The groups are shells around one centre, one inside the other: the same stretched ball of 4 dimensions in 7 sizes.
In the rows, zero is written as 128.
Some rows, each with its group after it:
[139 121 100 108 103 190 105 149] => Z_402
[151 128  83  80  95 204 109 158] => Z_719
[122 106 100 127 123 169 104 166] => Z_984
[123  89 109 116 126 146 129 161] => Z_54
[121  94 101 115 123 160 139 164] => Z_623
[131 108 114 123 113 166  99 147] => Z_2
[130  99  92 104 129 152  95 180] => Z_985
[114 100 104 137 125 169 129 161] => Z_623
[128 101  93 103 115 174 145 164] => Z_719
[137 112 101 110 120 161  66 167] => Z_623
[117 110 106 140 117 184 125 153] => Z_54
[151 122  84  74  92 204 139 153] => Z_985
[122  88 114 124 131 135 106 163] => Z_623
[125 106  91 113 121 174 117 171] => Z_984
[139 109  87  90 114 174 111 171] => Z_402
[145 116 110 104 106 168  78 147] => Z_985
[142 104  99  90 114 160 103 162] => Z_402
[129 105  94 104 110 182 150 158] => Z_719
[135  97 110 104 121 145  96 160] => Z_2
[141 119  94 103 112 178  78 165] => Z_719
[137 105  84  84 110 180 145 168] => Z_54
[132 111  88 101 108 192 146 161] => Z_984
[128 106 102 120 125 160  86 168] => Z_402
[143 103 107  95 115 150  86 158] => Z_719
[150 122  87  80  96 197 120 155] => Z_984
[128 119 102 129 110 190 104 153] => Z_985
[138 129  81  99  97 218 134 157] => Z_54
[142 106 106 100 115 155  84 158] => Z_402
[148 123  84  84 101 194 105 162] => Z_984
[143 120  83  85  98 203 141 158] => Z_2
[145 126  88  91  93 209 131 150] => Z_2
[126  91 106 110 123 149 131 161] => Z_54
[115  98 109 140 132 152  95 167] => Z_623
[148 121  99  96 104 180  81 155] => Z_2
[134 116  82 100 115 186 108 174] => Z_985

New rows. What belongs after each?
[127 113  87 111 113 191 131 166] => Z_2
[123 110  92 120 117 184 126 166] => Z_2
[143 119  94  99 112 176  76 165] => Z_719
[124 101  97 118 130 155  92 177] => Z_623
[135 111  81  90 109 191 144 169] => Z_623
[151 119  83  72  98 192 123 160] => Z_719
[143 104 109  96 110 158 104 151] => Z_985
[126  96 114 124 125 146  96 158] => Z_402
[123  99 104 119 119 165 130 158] => Z_402
[139 118  82  87  97 207 156 157] => Z_985
[119  98 109 134 131 150  91 167] => Z_2
[119 111 101 136 122 177 102 163] => Z_54
[133 120  92 111 106 197 120 157] => Z_402
[145 125  99 105 105 185  73 155] => Z_54
[144 116  88  89 110 178  95 168] => Z_402
[156 128  95  83  94 193  86 150] => Z_54
[145 113  82  77 106 185 124 168] => Z_719
[128 100 116 126 125 146  82 158] => Z_984
[121 107  93 123 125 172 106 173] => Z_985
[119  93 111 128 125 154 126 158] => Z_719
[144 126  82  89  98 207 120 160] => Z_2
[143 111 112 104 106 166  96 144] => Z_985
[115 106 109 143 119 177 124 152] => Z_54
[131 112 109 123 114 172  95 152] => Z_402
[122  95 108 126 131 145  95 168] => Z_402
[115 104  98 133 123 178 131 164] => Z_985
[146 126  89  93 101 196  96 158] => Z_2
[121 109 109 135 116 177 118 151] => Z_719
[145 124  95  97  99 194 104 151] => Z_402
[112  88 111 138 140 135  98 172] => Z_54
[134 119 106 122 110 181  86 151] => Z_623
[126  95 114 124 130 139  82 164] => Z_984
[120  99 111 135 132 147  83 166] => Z_719
[137 104 107 104 110 165 117 150] => Z_2
[134 124  97 115 100 205 123 147] => Z_623
[119  93 106 128 137 140  90 174] => Z_623
[128 103 101 110 114 172 136 157] => Z_402
[145 128  91  98 101 197  91 157] => Z_623
[145 116  82  80 105 188 120 166] => Z_984
[128 106 106 123 126 156  76 166] => Z_2
[132  97  98 105 131 142  80 178] => Z_985
[138  95  97  89 125 142  96 174] => Z_54
[149 116  80  69  99 193 137 163] => Z_54
[134 112 100 106 100 193 150 145] => Z_54
[132 104  95 100 112 175 137 160] => Z_402
[135 102  92  90 110 176 149 161] => Z_54
[121  94 111 128 129 146 103 164] => Z_402
[142 114 100 100 113 167  77 162] => Z_402
[130  91 108 108 129 136  94 168] => Z_719
[148 121  89  83  96 197 127 153] => Z_984
[136 101 116 115 124 139  64 158] => Z_985
[121  99  98 118 121 169 139 164] => Z_2
[125 112 100 126 116 181 113 159] => Z_402
[126 100 105 122 133 143  71 174] => Z_985
[124 108 104 126 114 179 125 153] => Z_402
[139 105 103 102 123 148  67 169] => Z_719
[139 102  99  91 113 162 119 160] => Z_2
[128 116 109 131 109 184 104 146] => Z_985
[131 109 106 116 108 179 126 147] => Z_984
[145 116  98  93 100 185 116 149] => Z_402
[139 125  88 102 101 203 116 156] => Z_984
[136 111  95  99 105 187 139 154] => Z_402
[126  93 114 121 128 140  95 161] => Z_984
[139  99 106  99 121 144  86 163] => Z_2
[139  99 112 103 121 140  79 160] => Z_623
[140 128  79  96 100 212 121 163] => Z_54
[127 112  91 113 114 186 125 165] => Z_402
[139 115 103 111 114 169  73 159] => Z_2
[130 109  82  99 116 184 130 174] => Z_623
[128 109 114 133 123 157  68 157] => Z_54
[144 114  93  85 100 187 133 153] => Z_2
